The rows of a group lie close to one hidden flat surface of 7 dimensions, which passes through zero. Surfaces can cross.
In the rows, zero is written as 128.
Some rows, each with its group after it:
[146 110 147 165 120 165 122 117 149 117]
Q430
[138 110 143 130 112 116 113 111 124 131]
Q838
[123 113 148 119 107 143 124 142 141 140]
Q677
[174  81  90 192 119 152 143  66 122  93]
Q677
[103 115 142 113 126 116 123 118 106 137]
Q430
[169 115 111 112 130 120 139 103 116 129]
Q430
[141 150 131 127 113 110 132 124 114 150]
Q425
[ 79 153 127 164 150 131 109 156 121 145]
Q838
[141 101 148 124  76 140 136 128 151 126]
Q677
[156 101 125 117 107 134 120 131 140 134]
Q425
[114 116 142 138 144 145 153 101 123 104]
Q672
[164 146 157  87 115 130  97 164 149 154]
Q672
[109 122 117 165 128 123 110 132 125 132]
Q838
[126  85 106 167 161 115  86  88  99 115]
Q677
[112 123 136 175 139  92 110 119 152 125]
Q425
[137 124 138 128 120 130 129 125 135 129]
Q677
[158  92 140 114 125 146 136  67 102  99]
Q430
[154 121 133 125 105 104 135 110 135 132]
Q425
[143 106 132 121 106 119 111 103  93 148]
Q425
[127 118 120 128 115 129 124 120 108 135]
Q838
[162 132 104 132 153 129 132 110 124 116]
Q430
[ 77 141 168 163 155 144 117 143  87 191]
Q838
[164 132 114 136 125 134 156 106 135 114]
Q672
[129 129 138 136 149 157 123 149 122 162]
Q430
[162 125  92 113 144 143 154  98  90 124]
Q672
[113 157  99  89 172  82 129 117 113  95]
Q430
[136 106 136 118 125 139 121 111 115 121]
Q677
[108 119 136 117 130 107  93 148 118 154]
Q672
[120 128 152 120 145 124 130 128 133 138]
Q672
[130 116 141 121 123 157 138 113 117 113]
Q430
[158  83 160 161 162 198 122 117 133 140]
Q677
[110 106 120 111 101  99 101 106 112  93]
Q677
[129 109  95 147 143 143 135 129 113 139]
Q838
[118 146  96 162  97 141 162 131 145  99]
Q672
[121 127  60  70 127  96 111 185 151 120]
Q838
[131 136  87 160  81 146 144 125 146  90]
Q672
[105 169 104 171 155 131  89 179 134 161]
Q425
[163 163 138 127 138 133 124 142 145 140]
Q425
[110 132  90 131  93 115 157 125 123 115]
Q430
[132 116 139 151 116 113 122 131 148 146]
Q677
[139 133 114 139 107 139 136 109 127  96]
Q838
[149 127 160 106 161 120 126 137 154 141]
Q838
[119 126 181 146 160  83  90 131 165 144]
Q425
[182 139 158 146 145 137  79 143 177 126]
Q672
[140 142 131 112 129 145 136 114 101 130]
Q425

New rows. What belongs after each?
[119 114 161 100 148 144 111 144 117 153]
Q677
[139 141 115 116 134 162 135 147 126 122]
Q425
[129 130  99 123 167 123 124 167 155 137]
Q838
[126 112 176  65 131 159 135  95  90  99]
Q430
[ 37 152 145 156 105 143 121 148 151  73]
Q430
[151 159 110 138 121  63 141 162 159 190]
Q672
[112 102 118 131 126 136 123 134 134 125]
Q425
[145 125 112 151  93 115 134 144 148 156]
Q430
[121 164 174 126  94 148 143  95 112  96]
Q838
[ 87 107 151 156 160  91  87 100 128 103]
Q430
[152 121 112 157  80 117 110 130 164 117]
Q672
[156 151 137 139 143 167 173 154 149 165]
Q677
[ 76  82 213  98 101 107 106 116 131 131]
Q672
[128 133 117 128 120 104 130 135 135 136]
Q430
[ 74 129 110 182 133 155 126 127 123  97]
Q430
[114 109  99  83  95 174 118 121  73 100]
Q672
[162  81 150 105 125 145  99 131 143 132]
Q425
[122 107 106 180 139 140 105 139 170 106]
Q425
[151 141 132  54 121 112 143  97  89 104]
Q677
[120 130 138 139 165 136 180  95 119 117]
Q672
[ 91 152 131 117  70 135 133 173 153 124]
Q672
[ 86 134 106 140 138 150 141 132  95 126]
Q430
[166 141 120 126 132 164 125 135 136 119]
Q425
[144  91 114 167 129 169 138 128  90 199]
Q430
[156 154 109 101 140 145 122 154 118 144]
Q672
[126 147 179  79 139 146 143 147 127 142]
Q672
[139 148 189 137 150 188 141  93 110 108]
Q838
[141 111 109 100 105 149 114 115 107  97]
Q838
[137 148 145 112 108 131 139 148 152 136]
Q672
[122 133 114 116 159 163 143 122  90 121]
Q430
[125 133 119 126  91 125 103 155 141 132]
Q672
[144 126 160 155 134 148 105 140 165 126]
Q430
[ 95 133 140 165 135 139  74 133 167  67]
Q677
[116 133 149  86 119 118 172  90  90 111]
Q425
[ 88 155 112 139 106 142 157 156 133 116]
Q672
[152 111 110 189 147 160 121 132 129 160]
Q430
[169 115  84 138  75 117 155 118 142 121]
Q425
[127 111 145 149 105 134  96 101 110 115]
Q838
[219 125 120 128 140  96 123 103 137 156]
Q672
[157 118  95 116 121 115  69 142 110 147]
Q672
[161 134 140 102 130 138 156 112 141 108]
Q838
[135 123 133 154 144  75  81 142 196 113]
Q838
[ 97 117 150 125 174 116 145 109 106 141]
Q672
[ 92 123  92 148 154 131 147 112  92 120]
Q672
[ 38 126  79 127 123 157  85 168  77 114]
Q672
[ 80  70 105 150  78 120 100 124 115 115]
Q677
[ 79  85 146 108 157 154 130 137 146  92]
Q425
[119 145 123 131 103 121 138 139 145 117]
Q677
[101 147  95 122 110 137 156 129 113 103]
Q430
[172 150 147  76 120  58 153 114 127 160]
Q677
[204 132 152  86 100 114 126 117 125 158]
Q425
[125 134 149  87 101 124 135 123 139  97]
Q430
[111 134 116 120 156 188 142 132 112  93]
Q425
[117 100  82 138 104 104 121 112  91 131]
Q672
[153  82 140 120  80 172 164 117 123 148]
Q677
[ 92 191  96 148 136 111 148 167 128 146]
Q425
[103  78 104 144 134  87 115  91  86 140]
Q672
[106  77 101 130  99 109  93 102  85 124]
Q672
[135 105 141 130 146 129 117 105 115 130]
Q430
[ 81 119 106 167 181 144 120 132  78 164]
Q430
[164 137 100 110 117 127 103 146 121 148]
Q672
[175 114 148 172 129 184  90 102 172  55]
Q672
[129 119 142 147 148 112 142 107 136 127]
Q672
[132 130 105 132 133 140 140 138 111 150]
Q430
[124 141 123 159  62  63 140 107 163 100]
Q838
[170 134 162  86 132 135 120 133 146 129]
Q430
[122 123 134 127 121 114 123 114 106 138]
Q425
[139 119 127 150 116 128 131 105 132 115]
Q838
[151 129  97 137 120 122 140 127 129 143]
Q430
[123 160 144 124 126  97 128 114  96 153]
Q425
